The same things were measured in two ways. Each way mixes the same 4 hidden numbers, adds some noise and spreads widely along 2 directions of its own, which tell nothing about the thing.
Some things both ways: the first way, then the second way.
[  5  15  -2   7  59 -15  20  13]
[ 16  32 -22  10  15 -24 -22   9  13 -11   1 -18  -6]

[-10 -30  29 -14  72  12   8  24]
[-18   1  -7  14  -2 -34   8  21 -26  -9  19 -13   6]

[ -4  33   7  19  51 -17  20  15]
[ 25  27 -36   4  15 -22  -4  10  19 -19   0 -11  -5]

[  3 -12   7 -40   8  20   8  12]
[ -5   7  -4 -17  19  10  -2  11  11  -2  -2  10 -18]

[-44 -22  -1  14   4 -14 -15  47]
[-22  -7   6  26 -29 -16   6  11 -32 -13  31  10  34]

[ -1   0  -1   9  20  -5 -19  37]
[ -2  -1   4   9   2 -14  -2  -7  -9  -2   6 -11   5]

[  5  -3 -48  -8  -2  -7  -7   0]
[ 24  10  -2   7   9   0 -16 -28  18   1 -13 -13  -2]

[ -7  20   2  11  40 -16  -8  44]
[  4  13  -7  15  -2 -25 -10   2  -7  -3   6 -18   6]

[-12  22  -4  11  18 -10   3  28]
[ 17   9 -13   3  -5 -12  -3   2   5   0  -5  -5  -3]

[-13 -10  -8 -10  -8   6  -5  20]
[-3 -2  3 -5 -4  8  2  4  1  2  1 11 -1]

[-15  17 -23  38   6 -20 -16  30]
[ 29  -4  -3  16 -27 -17  -5 -18  -4  12 -14 -18  10]

[ 11  -6 -21  41  23   0 -36  15]
[  1   4  -1   8  22 -10  -6 -18   3  -9   3 -12   0]

[-14 -22   2 -36  -8  15  -1  27]
[-25   6  18 -11   1  19 -17  22  -6  14   8  17  -8]

Other things, the second way, with their names:
<216>: [ 31   1 -27  -9  31  -9  17 -19  27 -21 -14  -9 -15]
<518>: [ -1   8  -2  -5  24   2  -9  -4  12  -6  -1  -2 -11]
<418>: [ 13 -28  20  -1  -1   5   6 -40  -3  22 -22 -13  -5]
<125>: [-22 -25  21  25 -30 -22  10  -5 -42   8  16 -10  25]
<229>: [  6  -4   9  25  12 -25  -4 -37  -8  -6   2 -28  10]
<436>: [ -4  -8  18  -7  29   6  -8 -21   2  14 -12 -16 -21]
<460>: [ 10   7 -17   1  -4 -14   4  14   2  -8   2   0  -1]
<150>: [ 33  13  -6  24 -14 -13 -21 -28  10  -2  -7 -17  16]
<476>: [  9  -8 -16  -8  -9   6  25   1   9 -18   1  21   5]
<272>: [ -9   6  -3 -18  13  24   1  14  13  -7   3  26  -9]
<516>: [ -9 -11   1  -6   4  -1  13   5  -7  -3   6   7  -3]
<238>: [  9  -7   1  24 -20 -25   2 -16 -16  -1   4 -18  19]
<227>: [ 25   3 -10 -10  16   1   0 -14  21   5 -20  -8 -17]
<118>: [-23  10  12  -2  20  -5 -18  13 -11  10   9  -9 -15]
<85>: [-8  1 -2 -6 10  5  4  7  2 -5  3  7 -5]
<279>: [ 35  15 -14  19  14 -17 -16 -39  21 -12  -9 -27   6]
<146>: [-16  -3   3 -30 -12  30   4  37  -1  13   1  36 -15]
<456>: [-23  13   8   7 -17  -6 -20  35 -20   8  17   8   7]
<14>: [ -4  17 -21   2   9 -23   2  30  -3 -15  16  -2  -3]
<406>: [-24 -15   5  10 -19 -17  17  20 -31  -5  20   7  15]
<62>: [ 10   1 -19   5   4 -14  12   0   5 -17   3  -1   3]
<358>: [-28 -26  19  -5 -14  13  18   8 -23   5  11  22   7]
<270>: [  2  18  -3  -8  25  13 -17  -4  19  -8   1   6 -12]
<479>: [ -2   1   2   5  11 -12  -5  -6  -5   2  -1 -15  -6]
<7>: [ 24   9 -11   9  18 -15  -8 -23  12  -7 -11 -23  -5]
<434>: [  8   8  -1   6   6   2 -12 -14   8  -6  -1  -2   3]
<361>: [ 35  -2 -14  25  18 -36   5 -49  10 -17  -9 -38   7]
<353>: [  7   0   1  17  -4 -19  -6 -12  -8  -1   2 -16  10]
<482>: [-14   9   5   0   1   1 -14  20  -8   5   9   5  -1]
<4>: [  0   6  -9 -18  29   8   4   6  15  -7  -3   6 -21]
<244>: [-15 -18  17   7 -16   0   7  -8 -20   5   6   5  12]
<59>: [  9   3   4   1   3   2 -14  -9   3  11  -8  -8  -6]
<370>: [ -1  -2  -1   1   0 -14   0   3  -9   8  -3  -8  -6]
<13>: [ 25  24 -23 -16  48   8  -9 -11  42 -15 -13  -3 -28]
<385>: [ 11 -21  -3  -3   9   4  25 -27   8 -13  -5   5   2]
<257>: [ 10  13 -12   0 -10   1  -5  11   8  -2   1  10   2]
<447>: [ 20  20 -28 -12  61  -2   3 -20  40 -30  -7  -7 -24]
<519>: [ 19  14 -19  18  13 -24  -3 -15   8 -23   5 -18   8]
<210>: [-20 -18  20  -1 -17   3   5   6 -24  14   6   9   5]
<255>: [ -3  15   7 -11  -8  21 -26  21   8  18  -4  15 -11]
<366>: [ 28   0  -8 -14  -1   8  -4  -7  16  18 -26  -1 -18]
<267>: [ -5  14 -14   5   8 -18  -1  19  -3 -12  12  -2  -1]

Some of these things the first way, each followed by its name:
[  7 -15 -31  -3   2  11  -7 -15]
<270>
[-16   2 -14  13  16 -20 -17  45]
<238>
[  7  18 -45  23  12 -20 -16  14]
<279>
[ 12 -67 -42 -30 -19  28 -20 -23]
<418>
[ 30  15 -10 -22  19  16  -4   6]
<447>
[  0  23  -5 -27  -8   5   3  26]
<366>
[-17  12 -55  39   1 -35 -12  11]
<150>
[ -2 -11 -17  19  23 -10 -14  16]
<353>
[-12  15  21  -4  40  -1   4  41]
<267>
[ 10 -18  -5  -9  34   9 -11  12]
<479>
[ 13   7 -13 -38   4   8   7  13]
<227>
[-14 -41   0  -6  -4  21 -17  18]
<210>
[ 15 -15 -32  17  25   2  -9 -10]
<7>
[-16 -92 -16 -11  27  19  -2  -5]
<125>
[  3 -46 -29 -49 -22  22  -7   0]
<385>
[ -4  -4 -26  -2  -5  -5 -11  20]
<434>
[ 21 -35 -51  11  35  -2 -12 -22]
<361>
[  0   7 -18  19  30 -15  -6  20]
<519>
[-16 -62 -28 -24  -6  16  -9   1]
<244>
[ 13 -47 -41 -12  23   5 -12   0]
<229>
[ 14 -49   9 -49  42  32  11  -1]
<118>
